The same things were measured in two ways. Each way mixes the same 9 hidden numbers, adds some noise and spreads widely along 6 directions of its own, which tell nothing about the thing.
Some things both ways: the first way, then the second way.
[ -9  27  -7 -21 -12   1  -6  14  -9  16 -15  14  21   4  13  14 -20   0
 -11   6   6]
[ 19  28  -2 -17 -12   8 -30  -7   8   6  21  10  -4  -2 -21  -3 -14  -6
  -5  -6  28  -1  14  12 -18   9 -13]

[ 18   3  -9  20   4 -14 -22 -14  -1  -6  -5   3  -7 -11 -17 -11  10   2
  13  -3   1]
[ 15   0   0  10  -3 -15   2   3  12   4  12   6   1   7   8   9  11  12
  11  -2  -3  -3 -11  -3  -6   1  19]

[ -1   2  -5  14  23  -3   0  18   9 -18 -23   8  -6  15   1 -25   5 -17
   6   5  10]
[ -4   8  11   1  -4  12 -19   5   0  17  23   6  -2 -13   3  -2   0  -1
  17 -19   7   3  -4  11   7   2 -21]

[-16  18 -20  -7  -9 -22 -12  15  -1  14  11  -6  12 -13   3 -15  -3   0
  15  16  12]
[ 10  22  -6 -18  14  -4 -11  -6  23  10  22   4   5 -13 -11   8  14  14
 -14   0 -18  30  -5  11  -5  10  13]

[ -6  10 -18  -3  -9   6   2  23  -3  11   0  -6  -5   7  -7  15   0 -11
  15  14  19]
[-11   5  16  -8   3  -9 -19 -22  -2  19   6  12   5 -14  -4 -24   3 -10
  22 -21   9   1  15  14  -5  13 -36]

[  0 -12 -13  13  -5  -8 -29 -12 -10   1  10  -4  -7   3  -6   8  14   4
  33   8  14]
[  0   5  -1 -29   0  16   2 -19   4  -2 -17  -4  39 -10  -7 -19  12   2
  -6 -36  -4  -2  14  -9  35   3   8]

[ 14   7 -23  19  -8 -14  10   4  -5 -11  10  -3   9  -2 -11 -20 -11  -5
   9   5  17]
[ 13  -6  -3   1   5   4  15  12  -4   2  -1   0  15   8  11  -7   4  25
   5 -21  -7 -16   2  -3  10 -11   5]

[ 12   9 -12  11   5   0  -5  15  -5   5  -5  -5  -2  -7   0  -3   0 -30
   0  -2   6]
[  5   5   6  18  -2 -21 -13   4   7   6  16  19 -10  -2  14   6  11 -23
   7  12   9 -13 -13   6 -27   8 -14]

[ -3   5  -8 -22 -28   7  16   6  -8  -9  -5   2  23   2   3   9 -17  -4
 -13   6   7]
[ 12  20  -9  12   9   3  -9   6   9  11  25  13   2  -4  -1  11   0   2
   5   3   2 -11  -4  14  -5   7 -11]

[ 25  12  -8   3  -1  -5  -2  -3 -10 -12  -3  15  10   9  -3 -17  -4  -5
  -8   0   0]
[ -1  -3  17   0   0   0  -5  18  -3  19  29   5  -2 -15  -5   1  -4  14
   5 -14   0  -8   1   1  -8  -6 -10]

[ 16   7   9 -19  -4   1 -17  -9  22  11  -2  -4  -4   9   6  18 -19   6
   5  -3 -22]
[  0 -11 -23  10   8   3 -15   0  -9   0  -5  10   3  19  21  -5  10  -9
   5   4  16  -2 -12   4  -7  11  -7]

[  7   4 -10  -5 -19  -6 -10   9  -6   4  -4  -5   1  -9 -21  -6   9 -10
  23  15  15]
[  2  15  -9 -12  -9   6  -5  14  -1  -1   1  -1   3  -4  -1   2   5  -5
  -2  -1   9   8   1 -10  -2  15  20]

[  4  17 -13 -16  -6 -15  -2  10  13 -12  -8  15   9   8  -5 -13  10   5
   8   7  -3]
[ 13   5 -18 -17   7  41 -26  13  -5  -2  22   4  -8   6 -11   5 -14  -5
 -20 -14  12   1   1  -2 -12   4  -6]

[ 13  -9  -5 -17  -9  -2  -9 -17  -2 -19   1  12   5   6   3  -7  -2  -6
   7   1 -21]
[ -7  -7  -7   9  10  25   8  23  -8  -2  13  11  27  -7   3  -2  -5   7
  -9 -20 -13 -10  -4  -9  20  -4   7]

[-10  -3 -10 -17 -28 -10  -9   1  18  -2 -16 -10  16 -15   1  22   2  -4
  15  -2   2]
[ 21  19 -19  13  -8  16  -7   0  16  10  36  17  -7  10 -14  18 -17   6
  -7  -3   8  -4  -7  -1 -14  11  -1]

[ -8 -20   5  -3  -6  -1 -12 -14  11 -16 -19   0 -12  14   1  12 -12   3
  10   9  -5]
[  8  11 -22   4  -3  15   4  21   0  -4  12  -1  10   6   0  16 -13  14
   0   0   7   2  -7 -10  11   7  29]

[  2  12 -29   6  -2  -6   3  -3   1 -14   9   4   4  -8  -7 -12  -1   3
   0  -2  -5]
[ 16   0 -24  10  10   5  13   2  -8  -9 -14  10  22  24  12 -15  -1  17
   9 -13   1 -18   6   0   8   4   7]

[ 37  14 -10  -9 -15  -2   2   0   9 -16  -5   6   3  -9 -27  -7  18  -9
   8 -10 -12]
[  8  -6   1  14   2  14 -11  14  -9   1  17  17 -10  12  12  -4  -9  -6
   8 -15   3 -10  -8   2 -19  -2 -15]

[ 11  12   5 -17   1  -7  -8  -8  -1  -5  18  14   5   6   2  -7  -2  14
  -8  -7 -16]
[ 11  -9   0  -3   3   1 -26  -8   4  -2  23  11  -7   3  -2   8 -20 -17
 -18  -7  19 -14 -11   1 -25 -10 -18]

[-11   8  -5  -6  -1   4  -7   2  -3  -6  -8   7   6   0   1  -9   3   6
 -20   9   2]
[  4  22 -10 -17 -13   4 -13  -6  -1  10   8  -1   3  -7 -16  -1 -18  -4
   5  -6  27   1  13  -2  -4  18  -4]

[ -2   5   7 -15 -14 -21 -20  -7   2  14   3  -9   6 -10  10  -6 -25   1
  -5  14  -6]
[ -9  -3  16  -6 -23  -9 -13  -7   6   8   5   4   6 -11   7  -5  10 -15
   4 -13  14   9 -10  -9   1   4  -3]

[ 14   2   3  17  19  -4  -9   8   1  -4  -3  -3  -6  10  -5 -22   5  -9
  10   3  15]
[  6  17  -8 -27  -1  17 -10  13   2  -1   2 -13   5  -8  -1   6  -5   7
 -12 -13   4  11  -3  -1   8  -2  11]

[ 28  -4 -11   2  -6  -7 -12 -24   1 -17  18   2  -7  -6 -13 -10   9   2
  -5  -2 -24]
[  6   4   3  -1   1   1  -2  13   6  -4  12   8   2  -2   8   2   2   1
 -13  -8  -9   2 -13  -2 -12  -5   3]

[ 22   0   2  -1  -1  -6   5   2   0 -19   1   6   8   1  -9 -14   9 -12
   6 -13   3]
[  5  13   3 -12 -11  13   3  33  -8  -3   8  -7  11 -13  -2   4 -14  12
  -5 -11  11 -11   3  -8   8  -9  13]

[ 26   2   2  -7 -10  13   6 -17  -9 -18   0  11   6   3 -11   0  -8   2
 -20  -7 -13]
[ 11  -9 -14  32  20  -5   5  12  -5  -5   5  14   6  16  24   8   6  -1
  19   4  -1 -30 -13   2   0   1   3]

[  8   8   3 -22 -28  -8 -11  -2  -8   8   4   3  13 -10  -6  24   5   4
   5  -7   5]
[ 12   4   0 -13 -14   8 -10  -4  -3  -6   2   3   9  -2 -12  -1 -18 -18
  -7 -17  24 -25  10 -16  -6   2   3]

[  8  11 -24  19   9  -1 -15   6  -7  -5 -19   6  15   2   4 -21  -1 -17
  10   3  14]
[ 11  13 -19   0   6  13   8  11   0  10   0   1  21   1   1  -5  20  20
   8  -7   1  -7   9   3  20  10   8]

[  0   2 -11  17  17  14   2   8 -17  -9   0  -1   3   9   6 -27 -13 -19
  -7  11  11]
[  8  19 -21  -4   6   1   3  16   4   3   8   0   9  -3   0  11  -4  12
 -13   9   4  -1  -4   3   1   5   8]

Other things, the second way, with their names:
(143): [  6  21   8 -27 -12  -6 -10   7  13  13  20  -8   8 -23 -18   6 -12  20
 -19  -5  14  12   3   7  -2 -10  -2]
(219): [ 25  18  -5  -5 -10   8  -8   3  13   6  16   5  -7   4  -2  10   3   0
 -12  -4  10 -12  -4   2 -12  -2  -9]
(434): [  6  10 -16   4 -10  -6  -2  24   4   5  13  -1  -5   3   9  17   8   8
  -3  17  13   6 -16  -4  -9  10  18]
(359): [  8   3 -15  13  12  -1   5  15  14  13  32   7  -9   7   5  19   1  31
   0   1 -22  23 -22   1 -11   5  18]
(68): [  7  27  24 -24 -18  -6  -7   2  13  10  11  -3   1 -18  -7  -8   3  12
   9 -23  -2  18   6   6   0   0   4]
(239): [ -2  -2  -3   1  -3 -11 -14   6  10  26  36   3 -14 -12   1  21   4   7
  -9  10  10  11 -20   4 -18   2 -12]
(471): [ -3  19 -16  -6  11 -10 -10  -2   9  14  14   3   5 -15  -9  14   7  -4
   2  14   3  10   1   2  -3  26   9]
(213): [  9  14 -14 -14  11  10 -11  11   8   1  11  -3   5  -5  -2  10  10   8
  -8   0  -2  14  -6   2   4   8  19]
(89): [ 19   5   6  10 -11  -4 -15  -7   9  12  31  13 -15  13  -6   4 -12   4
  23 -13  15  -3  -1   5 -21   7  -6]
(490): [  8  27  -2  -3   7 -23  -8 -10  17  13  11   6  -5  -4   0   2  10  10
  18   4  -6  24  -2  19  -9  19   4]
(341): [  0   7  -3 -24  -6  21  -7  16   5   2  20  -7  12 -14 -13   7 -10  17
 -25 -17   2  18  -6  -8  11  -8  16]
(209): [ -6   4   9 -12  10  -1 -16   7 -10   3   0  -5   7 -13   7 -10   2   3
  23 -17   4   7   6   8  12   3   4]
(356): [  4  -2  -3  -8  16  12 -14  22  -7   2   7  -1  11 -10   8  -2  23   3
  -2  -5   0  -9   0   7   7  -4   2]
(412): [  2   2 -13  -6  -6  14  15  11 -15   2  -6  -3  26  -1  -7  -7 -19   9
   8 -21  14 -29  18 -17  18   5   9]
(9): [ 12  30   4 -22 -15   6 -24   8   8   5   8   1  -3 -14  -3   2  22 -15
  -3   2  20   4   6   6  -4  14   2]
(546): [ 10  -8 -18  10  -3   3  -2   6  -3 -11   8   6   7  20   3   5 -27  11
   6  -9  12  -2  -8  -9  -5   0  21]
(506): [ -3   6  24 -16 -17 -14  -3  -1  -7  13  -8  -6  14 -18   0 -21   8   4
  29 -23  19 -11  17   2  13   2  -4]
(427): [  1  15  14 -34  -9  -4 -12  -5   7   8  -6 -15  10 -20   0  -7  12   3
   2 -19   7  15   4   1  14  -1   4]
(41): [  7  -9  -9 -11  -3  17 -29  -2  -7  -1  14   3 -16  14   3  -2 -24 -10
  -4 -16  24   4  -6  -2 -23   0 -17]
(304): [  7 -19 -12  18   1  14 -12  -4  -6   4   5   1   5  14  20  11   6 -15
  17 -13  18 -30 -14 -10  14   0  -7]
(352): [ 10  11 -23 -10   3   2  -8  10   8   0  13   1  -1   5  -3  12  -4  10
 -18  10   7  16 -10  -2 -14   9  17]
(470): [ -8 -10   3  -8   7  15   4  10 -15  -5  -8   4  23  -6   4 -18  -3  -4
   5 -30  -6 -12   8 -15  15   0   5]
(325): [ 10  14   7   2 -16  -3  -6   0  12  -7   5   8   9  -2   4   3   6 -14
   3  -9   5  -3  -7  -6   1   4  15]
(557): [ 13   6  16  -2   4  -2   4   3   4  12  16   5   3  -8  -4  -5   0  16
  10 -24  -9 -17   8   4  -3  -7  -8]
(216): [ 13  -7 -10   6  19  14   5  -3   2  -3  18   7   9  10  -4   5 -23  14
   8 -27 -16  -8  -2 -10   3  -2  13]
(466): [  8  11  13  12   2 -20  -4  -2  10  11  24  13  -3  -8  -4   5  -8   5
  18  -8  -3  -7  -1   8 -15   0  -5]
(575): [ -5  -7 -19  -2  -7   2  -4   1 -15  17   6  -2   2  -1  -5   3 -13  -7
   6   1  34 -22   7 -14  -5  15 -13]
(95): [ -8 -24   2   9  10 -10  -8  -6  -8  17  15   5  -2   0   5  -5  -1   1
  26 -14   4  -6  -1  -7  -8  10  -5]
(367): [  4  34  11 -10 -23   1  -6  20  20  10  32   6   3 -25 -12  12   2   7
 -21   0   2  17  -9   5  -4  -1   6]
(134): [ 14  14  -4   8   1  -7 -27  -2  20   8  32  15 -16   0   6  18   8 -10
 -12  14   9   9 -23  17 -26   4 -17]
(57): [ 17  35  -3 -13 -15 -13   0   4  11  -4  -4  -1   8   0   1  -1  -6  14
  -1   0  13   6   2  10  -4   1  10]
(299): [ -7  20  -7   8 -11  -5  -7  17  -4  16  10   9   4  -8   6  -3   8   1
  11  11  20   4  -1  12   1  17 -11]
(365): [  6  11   9   9  -5   5   2  -3   2  12   5  10   8   0   7 -13   4   7
  29 -28  -5  -6   5   8  12   6 -12]
(293): [  3   3 -10   7  10  20 -15  17   3   5  24   1  -1  -2  10  20   8   0
   5  -4  -4   7 -19   1   9   6  12]
(410): [ 19  10 -30  -1  24  31 -19   5   7  -8  19   8  -5   9   2  23   3 -15
 -20   2  -5  -5 -14  -3  -7  12   7]
(226): [ -1  -2   6  27  17 -25   2   8   1  21  15   7   0  -5  24   4  25  13
  39   5  -7  -8 -12  15   5   6  -5]
(10): [  4   5  -6   0   7  20  -6   7   6   8  26   5  -3  -9  -3  17  -7  -6
 -11 -12  -7  -5 -11  -9  -1   4  -4]
(382): [  4  -7 -14  -3  13  -1   8  10  -1   8   5  -8   9   0   8  10   6  18
   3  -6  -5  -5  -8  -9  10   0  16]
(250): [ 21  -7 -15   1  -2  11  -5   3  -4   1  15   7 -10  21  -3   3 -22   6
  -1 -12  15 -19   1  -7 -24  -3  -4]
(103): [ 10  19 -18  -3  -1  -9 -12   3  -2   9 -11  -2   2   4  15  -1  26  -8
  13  15  25 -12   1  12   1  17 -10]
(384): [ -4   1  -1  26   0 -15 -18  -8   6  11  15  19  -4   1  20   7  12 -23
  19   8  13  -1 -19  10  -6  15 -20]
(144): [  8   8  10   5   0  -8 -17   2  16   1  32  18 -10  -9  -5  13  -7 -15
 -16   0  -2   2 -15   2 -30   0  -6]
(122): [  6  -4  11  12  14   3  -2   0   7  -2  13  13   8   1  14  -2  -2   4
   5 -25 -19  -3 -15   4   2 -12  -7]
(315): [ 11  28  17 -21 -31  -9 -14  17  10  12  13  -5  -6 -19  -2   7   5  -1
  -9   1  25  -3  -2   5 -12  -6  -7]
(380): [  6  13  -6   3  15   0 -24  -2  19  19  35  13  -9  -6   4   9  18   8
 -10   5  -5  24 -20  27 -12   6 -20]
(491): [  5  16   0 -19 -14   4 -23   5  -3   0  -2   2   9  -7  -3 -11   7 -12
  -6  -2  33  -7   9   7  -4   3  -8]
(413): [ 27  -6 -13  -1   9  13 -20 -16   4  -4   6   6  -6  21   5   4   2 -12
   7 -15  11 -20  -2  -3  -9   3  -4]
(458): [ 10  25  14  -4  -9  -6 -14   1  15   0  13  11   7 -17  -5   7   6 -18
  -1  -3   8 -12  -1   4  -3   4   0]

Some of these things the first way, each followed by its name:
[ -6  14 -13 -16 -24 -25  -2   5  25  -5 -13   4   5 -11 -10  14  -1  16
   4  -1  -2] : (89)
[ -9  17 -12 -10   2   8  -8   4 -27  -8   4  14  17 -10  -5 -45  12   0
 -23  21   5] : (471)
[  4   8 -11  -3 -25 -20  -1   5   0   5   3  -8   7 -15 -10   4  -8   3
   0   9  13] : (68)
[  7  -6  -5   0  -2   4 -18 -10 -12  -2  -2   7 -15   7  -1   6  -9  -7
   0  11  -9] : (144)
[-10   8 -12  -8  -2 -22 -13   7  18   6   7  -8   0  -5   4  -5  -4   0
  22   7  -2] : (352)
[ 14   8   9  -9 -18 -11  -6  -4   3  11  11 -11  19  -1   3   1 -19   9
  -6   1   7] : (382)
[ -5  -7 -19  16 -11  -4  -4  -6  -1 -16 -11  13 -17  27 -18   9  -6  23
  16  23  18] : (413)
[  6  -9  -1  -1 -12  -4   2  -4   9   0   5 -10 -13   7  -2  22 -19  -2
  11   1  -1] : (122)
[  6  -8  -2   2 -20  16   2  -5 -10   7   2 -14  -2   4  -6  22 -30  -2
   0  10  10] : (57)
[ -5  -1  -3 -24 -30 -21 -10 -17   0  -7   9   1  11 -22   0   4  -9  12
 -11   2 -15] : (325)
[  7  10  -1 -15   0  -5  -4  -3   6  -7   5   3  12  -7   3 -20  -6  -2
  -7  -1 -15] : (134)
[  9  -3 -17   9 -16  -2  10  -2 -18 -22   6  12  -4  11 -26 -13   4  10
  10  16  19] : (506)
[ -5   1 -13  -9 -13   4   0   2 -14 -14  -6   8  10   9  -5 -18  -4   2
  -5  23   7] : (410)
[  6   1 -18   1   4 -21   4  13  13 -14   2  11  -9  28   2  -1   2  -5
  39   3   8] : (356)
[ 17  -1 -11   5  -9  12   7   3   2 -15   2  -4   4  10 -18  -4   6  -3
   9   4  11] : (103)
[ -1  -4 -10  -4   5  -3  -8 -11   3 -11  -1  17 -13  29  12  10 -16   8
   5   8 -14] : (491)
[ 14  -8   0 -13 -17 -15  -6 -14  26 -13   5 -10   1  -4 -10   3  -1   3
  15   0 -14] : (434)
[ -8 -13  -7 -14 -13   3  11   3   8 -24   1  -5  -5   1 -18 -15   3  -3
  15  16  -3] : (384)
[ 23  -9  15  -8  -6   4 -15 -10   7 -15 -22   5  -3  15 -16  -2   7  -2
  15   4  -2] : (293)
[ 12   7   6 -13  -9  -2 -16   5  21  22  -7 -14   6   9  11  24 -21 -11
  19   1  -4] : (380)
[ 18  -6  -4  -6 -29  -1  -9 -18   6  -4  -4 -10   0  -4 -20  -2 -14   8
   9  19  -5] : (359)
[-15   0 -17   6  10 -21  -9  -5  10 -19   3  16 -19  19   1 -18  -3  22
  -3  19 -10] : (95)
[  9   3  -7 -11  -9 -11  -8  -8  -9 -11   1   0  22 -20   5 -28  -2 -15
  -8   2 -10] : (367)
[  5 -22   2   4  -2  -6   2 -14  17 -39  -4   5  -8  19 -15  -7  12  16
  16   0   3] : (304)
